The first 4 rows are patterns. Each new row is the sum of 2 different patterns, raised or lowered, with some noise. Before adding, each is slid sideways (what falls off one end comes back at the other) and multiplied by a number that may be negative. Names go in the order of the patterns.
Known rows, each followed by the names of its patterns:
[  0  18   0  -4   4  20  -5   9 -22 -10  -2  -2   8 -19  10   5  15  11
 -22   1   4  -5  -6   8 -18  -7  -1 -10  -7 -16  -1   3  29   2  -5  12
 -23   2  -3   0   0   9   8   2   0  -1 -13] => Fezub
[ -1   2 -14  -8  -2  -1 -12  -9   3   6  -4   0   5  -2  -9 -17  20   1
   2  -7  -5   2 -29   1  -1 -12  25 -10  -4 -19  -3  -4  17 -20  -2   8
  16  14   0   8  -4  -9 -10  25 -18  -9   3] => Gedo
[ -3   5   3  10  16 -29  -3  -4 -29  -4  -1  -1  -7   6 -29 -27 -13 -10
  -1   6  -7   8   0   2  17  -3   4   8   0 -12   3  -4  -1 -11  -6  -1
  -1   2   2  27   8  -4   8  13  -8   2  12] => Rabo
[  1   3   0  -1  23   7  24   5  17   1  -6  -3   3   2   0  24   6 -16
  -4  -1   1  -4  -3  15  -3  -2  -1 -20  -9 -21  -7   0 -15 -15   0  25
  -9  -6   3 -12  -1  -7  -7   8 -22  12   8] => lumo

New rows. What belongs after each?
[  6   0  13   7  -2  33   4   0   1 -21  12   2  23   3   6 -15  16  10
 -13 -21 -16  -2  -8   3  -2   6 -35  15   1  -4   3  -2  11   6   1 -10
   8  14  -2  -7   3   0  -5  -4   9  16 -20] => Gedo lumo
[  1  -6   2  -3  20  12  10  11  24  25  -2  10   8  -7  22  16   2  15
  13  10  32 -12   5  11 -12  13   7   5 -16  11 -14 -23  11  -3   8  12
   1   8   1   7  21   5  18  13  -4  -3  13] => Fezub Rabo
[ 37   1   1 -15   5  13   0  11   2  -6   5  -3   1   7  10   7   9  19
  -8 -10  21  15   6  -8  15   5  17  19  12  12  17  30  16  10  -3  11
  38   8 -12  20  19   0  32  16  15  23   9] => Fezub lumo
[ 15  10  17  12   8   6  19  -4   6  20  10   8   7  16   7  14  -6   1
  10  11  11   1  16  12  13   8   6  10  12   5   5  14 -10   7   8   0
  16  -2   8   4  22   9  14   8  -3  14  15] => Fezub Gedo
[-14   0   6  17   5  14  24   9  22  13  -2  20  11   9  12   7  -2  11
   5   3  -2   2  10  26  16  10  20   4  12  15  16   7  11  19  20  22
 -14  13  10 -17   0   9   7  -1  14 -10  -3] => Gedo Rabo
[  7  16   9   6  28   9  10   8 -13  14  -6   8  23  -1  -1  13  40   1
  17  25   5  15   6   3  23 -12  24  20   8  17  11   9  35  24  35  19
  30  17   9  10  16  13  11  25  16  -1   6] => Rabo lumo
[ -4   0 -19 -11  -9  -4  -4  -3   6 -16  -7   0 -19 -11  -3  -3   4  -1
 -14   2  -9  -3 -18 -16 -13 -15   4  -4  -5 -16   3  -6  -1  -4  -7   3
  -1   0  -6  -3 -16  -9  -8 -11   2 -11  -5] => Fezub Gedo
[ -1  22  14   6  10 -22   0   6 -13  24  -7 -11 -12  -3  -5  17  -7  -2
  12  17  22   6  11   0  -6  -7   7 -18  -2   1  -6   9 -10 -12   2  -1
 -10 -11  -4  26   1   5  25   4  -4 -11  24] => Gedo Rabo
[ 19   0  14   2  22   7  10  -9  16   9   3   0   2  29   9   8  20  24
 -12  21  23   5  14  10  23  24 -12   6  13  -8   4   3  10   3  10 -11
  -6   8 -10   7  11   7  17   7  27  20   6] => Gedo Rabo
[-13  -1  -4   8  12  19   6  -8   8  -2   1   1  14   1  25  18  11   1
   3  23   1  15   2  11  29   7  13  20  12 -13  27  17   8  23  15  24
  12   1  -3   0   7  -2  25   6  11  -5   3] => Fezub lumo
[-42 -19 -32 -32 -23 -32 -17 -47 -21 -33 -44 -20 -36 -34 -45 -20 -32 -33
 -48 -35 -27 -25 -26 -24 -30 -37 -39 -52 -23 -57 -42 -31 -43 -41 -41 -22
 -40 -37 -38 -46 -32 -34 -40 -28 -43 -27 -33] => Gedo lumo
[26 -7 19 28 12 29 13 15 49 14 44 30 14 19 17 25 15 19 33  5 22  3 14 31
 16 16 16  7 -2 10 29 24 30 16 26 22 13 26 22 20 38 27 19 20 23 29 24] => Rabo lumo
[ 12   0   3   8   4  -6   1  14  17  17  11   2   9   6  -8  15  15   7
  20  13  14 -15   7  24  -8  31  -9  -1   9   7   5  31  -4   3  32  32
  25  18  23  19   3  -1  13  -8   6   5  27] => Fezub Gedo
[  3 -18 -20 -12 -32 -11  -5 -16 -18  -1   0 -23 -15  -6 -14  -2 -12  -5
   1 -18  12   2  -1   2  -4 -10  13  -1  13  -6   5  -4  -9  -5   0  10
   0  11   4  -9 -11  -4   2  -7  -3   8   0] => Rabo lumo
[-11 -14 -17 -25   3 -31 -29 -24 -21 -11 -23 -17  -6 -18   3  -5 -16 -18
  -7 -14 -11 -19 -15  -8 -11  -9 -12  -8 -12 -14   2   8 -24 -11  -1 -17
  -9 -10 -17  -9  -9 -11  -5 -30 -10 -16 -31] => Gedo Rabo
[  2 -12 -25 -15 -12 -40 -35  -5 -27  -8   2 -14 -22 -16  -3 -23 -26 -38
   6   7 -10  10  -5  -7 -18   8 -13  14  20   4   8 -12 -21 -28 -22  -9
 -24 -11 -11 -15 -20 -13  -9 -22 -11 -11  -2] => Fezub Rabo
[  1  -5   7  -4 -13   1  10   2  -4  -6  -2  -2  16  17 -13   5 -14   1
   0  -7  -3   7   7  -5  -4   2  -4  -1  15   5  -3  -1   6   9   9 -14
 -11  -3   1 -10 -11   8  -3  27   2 -18  -9] => Fezub Gedo
[ -9 -11 -13  -7 -15   9  -9 -12 -17 -14 -15 -30 -25  -8 -15 -16   3 -13
 -19 -10 -19 -18 -10 -33  14  -7  -7  18 -12 -12 -10  -4 -21  13  16   4
  -2 -10 -14  -4 -22 -17  -5 -26  -7 -18 -20] => Gedo Rabo
[  6  13  15  20   7  18   7   7   2   4  -7   3  20   1   4   0   4   4
   2  -1   9   2   4   4  -2  -1 -16   0   5  -7 -12   6  15   8   5   6
  -3   0   7  -4   6 -15   7  18   4   4   6] => Fezub lumo
